All groups share one centre, and each spreads out both ways along 9 directions, with some noise.
Known rows, each followed by its group:
-.10 .10 .25 -.24 -.06 -.01 -.07 -.03 .15 -.12 -.02 -.22 -.15 -.25 -.01
Q184
-.03 .11 -.07 .11 .03 .07 -.12 -.02 -.17 .08 -.04 .23 .05 .27 .03
Q184
-.11 -.18 .13 -.16 .08 -.11 -.14 .10 -.27 -.03 -.02 .08 .10 .02 -.14
Q491
-.14 -.25 -.14 .10 .11 -.25 -.32 .07 -.29 .00 .12 .20 .11 .20 -.03
Q679
.30 -.16 .01 -.14 -.01 -.02 .26 .07 -.05 .03 -.08 -.09 .15 -.07 -.04
Q561
.17 .19 .28 -.26 -.11 -.14 -.12 .02 -.02 .15 -.01 .03 -.02 .09 .02
Q679
.38 -.18 .01 .19 .14 -.27 -.13 .00 -.43 -.11 .13 -.10 -.06 .15 -.08
Q491
.02 -.18 .20 -.27 .14 -.04 -.11 .15 -.09 -.05 .09 -.04 .03 .14 -.21
Q491
-.04 .04 .15 .02 -.03 -.11 .02 -.09 -.03 .00 -.02 .13 -.28 -.01 -.03
Q491
-.15 .05 .00 .14 -.02 -.09 -.11 -.08 .19 -.17 .11 .11 -.08 .16 -.03
Q679
-.22 .20 -.26 .14 .03 .30 .03 -.07 -.11 .05 -.29 .20 .09 .18 .05
Q679
.12 .13 .05 .15 .05 .26 .20 -.01 -.12 .03 .01 .18 -.05 .20 -.05
Q679
.14 .20 .12 -.01 -.10 -.05 -.01 -.08 .21 -.11 .08 -.10 -.08 -.04 .10
Q679
.16 .20 .16 .08 -.07 .14 .19 -.08 -.38 -.01 -.16 .02 -.09 -.25 .09
Q561
.07 .19 -.19 .21 .06 .02 -.32 -.12 -.10 -.05 .14 .00 -.10 .17 .28
Q561
.12 -.09 .25 -.02 .12 .06 .09 -.01 -.27 -.14 .09 -.05 -.33 -.13 -.06
Q561
.17 -.10 .09 -.38 .05 -.08 .00 .03 -.08 .02 -.22 -.33 .01 -.07 -.12
Q184
-.17 .07 -.18 .08 -.03 -.27 -.29 -.15 .17 -.14 -.10 .01 .02 .21 .03
Q679
.28 .20 .15 .03 -.28 -.38 .03 -.16 .09 -.10 -.08 -.07 .04 -.17 .13
Q184
.17 .05 .07 -.06 .11 .20 .04 .02 .05 -.02 .16 -.10 -.16 .07 .04
Q561
.27 -.04 -.25 .15 .14 -.11 -.25 -.01 -.12 -.02 .13 -.10 .09 .34 .08
Q679
-.10 -.14 -.19 .00 .16 .01 -.19 .04 .09 -.06 .10 .01 .03 .23 -.02
Q184
-.02 -.10 .07 -.16 .07 -.23 -.10 -.11 .21 -.34 -.18 -.47 -.16 -.06 -.21
Q184
-.32 .06 -.04 .17 -.04 -.11 -.14 -.12 -.21 -.13 -.11 .25 -.09 -.10 .08
Q561
.17 .36 .13 .15 -.21 -.10 -.06 -.13 -.09 .02 -.07 .10 .01 .05 .13
Q679
-.14 -.10 -.03 -.01 .04 -.12 -.24 .04 .03 -.08 .23 -.02 -.03 -.14 .14
Q491
.20 -.10 .03 -.31 -.06 -.17 .22 .00 .05 .13 -.20 .03 .02 -.03 -.02
Q491
-.14 -.25 -.19 -.11 .05 -.19 -.35 .14 -.05 -.12 .15 -.05 .41 -.08 .11
Q491
-.18 -.31 -.36 .06 .22 .21 -.03 .14 -.31 .06 .01 .14 .22 -.01 .07
Q679
-.07 -.06 -.15 -.13 .14 .19 -.04 .05 -.18 .09 -.18 .03 .07 .19 -.07
Q184
-.16 .23 .10 .05 -.24 -.32 -.16 -.16 -.10 .07 -.17 .20 -.15 -.17 .17
Q491
.00 -.29 -.15 -.04 -.05 -.37 -.04 -.01 -.02 -.02 .00 .03 .03 -.27 .14
Q491
-.10 -.02 .11 -.03 .00 .07 .25 -.08 .11 -.15 -.07 .12 -.18 -.12 -.06
Q561
-.13 .12 .18 -.13 -.13 -.06 .12 -.09 .21 -.02 -.14 .15 -.11 -.01 -.06
Q491
-.16 -.09 -.17 -.01 .17 .02 -.31 -.02 -.10 -.21 -.05 -.41 -.02 -.13 .02
Q184
-.02 -.02 -.04 -.09 .17 .25 -.04 .06 -.24 .07 -.10 -.04 -.02 .17 -.08
Q184
.25 .00 .25 -.20 .08 .17 .09 .17 .05 .11 .14 -.15 .09 .22 -.24
Q561
-.05 -.02 .05 .00 .15 .06 -.32 .09 -.15 -.09 .21 -.04 .08 .24 -.07
Q491
-.17 -.30 -.41 .29 .06 -.24 -.09 -.07 .13 -.31 .09 .04 .13 -.03 .07
Q679
-.09 .15 .05 .32 -.04 -.21 -.34 -.13 -.21 -.25 .10 -.08 -.12 -.05 .07
Q184
.06 -.03 -.38 .11 .18 .14 -.17 -.04 -.07 .02 .08 .06 .00 .26 .21
Q561
.10 -.22 .04 -.14 .22 .20 -.05 .17 -.08 -.01 .32 -.18 -.05 -.08 .01
Q561
.15 .04 .08 .13 -.10 -.01 .19 -.01 -.17 -.07 -.06 -.03 .10 -.20 .01
Q561
-.21 .06 -.14 .14 -.01 .14 -.03 .02 -.04 .09 .07 .40 .10 .14 .12
Q184

New rows, each followed by its group:
-.40 .19 .34 -.20 -.08 .17 -.07 .04 .04 .05 -.05 .17 -.08 -.05 -.13
Q561
.00 .07 .00 .13 -.05 -.03 -.21 .03 -.15 -.03 .15 -.04 .13 -.09 .12
Q561
-.04 .21 .02 .29 -.19 -.14 -.06 -.11 .25 -.25 .16 -.04 .05 -.14 .13
Q561
-.17 .26 .00 .24 .03 .27 .04 -.13 .25 -.12 .16 .12 -.30 .12 .06
Q491
.01 -.11 -.31 .06 .11 .04 -.07 -.01 -.26 -.02 -.22 -.08 .16 .09 .01
Q184
.04 .07 .06 -.20 -.11 .12 .20 .03 .33 -.13 -.06 -.07 .29 -.11 .01
Q491
-.44 .10 .08 .06 -.10 .13 .08 .03 -.40 .10 -.37 .39 .19 -.07 -.15
Q561
.03 -.08 -.13 .15 -.02 -.06 -.04 .03 -.13 -.06 .05 .00 .20 -.06 .06
Q561
.25 -.38 -.19 .20 .10 -.34 .05 -.02 -.40 -.06 -.04 .04 .04 .01 -.04
Q491
-.10 -.15 .06 -.21 .01 -.09 .01 .10 -.07 .14 -.09 .28 .12 .15 -.10
Q679
.11 .07 .00 -.10 .11 .06 -.11 -.07 -.13 -.08 -.19 -.27 -.12 .09 -.06
Q679
-.22 .16 .23 .04 -.14 -.02 -.01 -.04 .04 -.27 -.03 .07 .10 -.16 -.06
Q491
-.07 .12 .14 -.27 -.09 -.06 .23 -.17 .02 .03 -.40 .27 -.25 .03 -.04
Q561
-.11 .12 -.21 .36 .03 .18 .03 -.13 .15 -.25 .07 .01 -.05 .01 .10
Q679
-.21 .15 -.09 .15 -.10 .02 -.03 -.11 -.15 .12 -.10 .22 -.15 -.19 .22
Q491
.40 .03 -.12 .06 -.17 -.30 -.06 .00 .05 .02 .02 -.17 .34 .01 .15
Q561
-.43 -.10 -.16 .20 .01 -.13 -.19 -.07 .16 -.25 .13 .18 -.03 -.08 .08
Q561
-.12 -.44 -.23 -.03 .10 -.14 .13 .08 .03 -.10 -.03 .12 .19 -.05 -.10
Q561
.48 .16 .07 .05 -.05 .02 .11 -.02 -.15 -.09 -.06 -.17 .19 .14 -.02
Q491
.34 .48 .30 .15 -.14 .01 -.09 -.08 -.05 -.01 .11 -.15 -.08 .15 .02
Q561
.18 .00 .00 -.01 -.20 -.36 .17 -.15 .18 -.04 -.16 .05 -.02 -.11 .06
Q491
.26 .20 -.06 .19 -.29 -.23 .23 -.18 -.19 .00 -.32 .07 .13 -.24 .19
Q491
-.33 -.27 .17 -.20 .15 .04 .09 .06 -.13 -.07 -.12 .16 -.12 -.07 -.26
Q679
-.21 -.07 -.36 -.25 -.03 -.11 -.22 -.02 .20 .39 -.03 .18 -.05 -.06 .37
Q491
-.01 -.12 -.25 .21 -.02 -.16 -.14 .02 -.12 .03 .12 .31 .22 .14 .17
Q184
.09 .10 -.11 .03 .03 -.11 -.44 .02 -.28 .16 .11 -.01 .04 .15 .22
Q491
-.36 .08 .05 -.25 -.05 -.16 -.32 -.07 .21 -.02 .03 .14 -.14 -.04 .14
Q561
.11 .23 -.12 .22 -.15 .04 .27 -.21 .06 -.12 -.24 .14 -.02 -.06 .16
Q561
-.14 -.21 .05 .13 .07 .00 -.06 .09 .00 -.46 .25 -.11 .24 -.15 -.11
Q491
.06 -.16 .04 -.32 .14 -.05 -.25 .10 -.32 .14 .05 -.05 -.06 -.03 .10
Q561
.13 -.16 .27 -.18 .10 -.01 .00 .13 .00 -.25 .15 -.17 .14 .09 -.25
Q491
-.09 .23 -.22 .04 -.10 -.02 -.28 -.07 -.10 .26 -.09 .16 .03 .07 .30
Q491
-.06 .03 -.03 -.06 -.06 -.33 -.37 -.06 -.02 .13 .11 .06 -.14 -.03 .22
Q491
-.34 -.15 .20 -.10 .10 .08 -.15 .13 -.14 -.07 .19 .06 -.07 -.17 -.09
Q561
-.36 -.29 -.23 -.22 .26 .13 -.26 .10 -.27 .11 -.02 .21 -.02 .05 .08
Q561
-.14 -.08 .12 -.26 -.02 -.04 -.12 .11 .13 .10 .17 .16 .03 -.05 .07
Q184
.20 .06 .25 -.01 -.16 -.11 .21 .04 -.17 .13 .08 .40 .01 .00 .04
Q184
.24 .19 .10 -.09 -.06 -.09 -.26 -.05 -.01 -.01 .19 -.18 -.12 -.10 .26
Q561
.37 -.11 -.12 .00 -.06 -.40 -.19 -.01 -.08 -.06 .10 -.19 .21 -.01 .15
Q491
.03 -.16 -.01 .24 .04 -.14 -.18 .11 -.21 -.03 .41 .24 .07 .03 .11
Q679
.09 -.03 -.20 .18 .02 -.12 -.04 -.12 .02 -.22 -.03 -.16 .01 -.01 .06
Q679
.11 .22 .10 .05 .05 .33 .04 -.02 -.37 .02 -.10 -.17 -.09 -.14 .05
Q184
-.11 -.13 .26 -.02 -.08 -.23 .06 .01 .21 -.17 .28 .20 -.12 -.16 -.01
Q184
-.25 -.27 -.11 .00 .05 -.17 -.19 .11 .04 -.08 .14 .06 .22 -.05 -.04
Q561
-.38 .07 .21 .08 .03 -.08 -.31 -.04 .01 -.13 .20 .12 -.30 .03 -.04
Q491
.39 -.19 -.18 .08 .02 -.28 -.03 -.06 -.04 -.14 .13 -.17 .04 -.08 .20
Q561
.17 .04 -.17 -.15 .04 .18 -.09 .02 -.11 .11 .08 -.12 .04 -.17 .38
Q561
.02 .19 -.05 -.07 .09 .32 -.16 .04 -.17 .27 .06 .03 -.12 .12 .18
Q491
.28 .00 .16 -.07 .07 .07 .06 .07 .08 -.19 .12 -.16 .10 .25 -.18
Q491
.37 .26 .20 .15 -.25 -.23 .05 -.06 -.21 .01 -.13 -.08 .20 .02 -.04
Q561
.17 .41 .21 .18 -.14 -.07 .07 -.24 -.01 -.20 -.25 -.12 -.20 .09 -.10
Q184
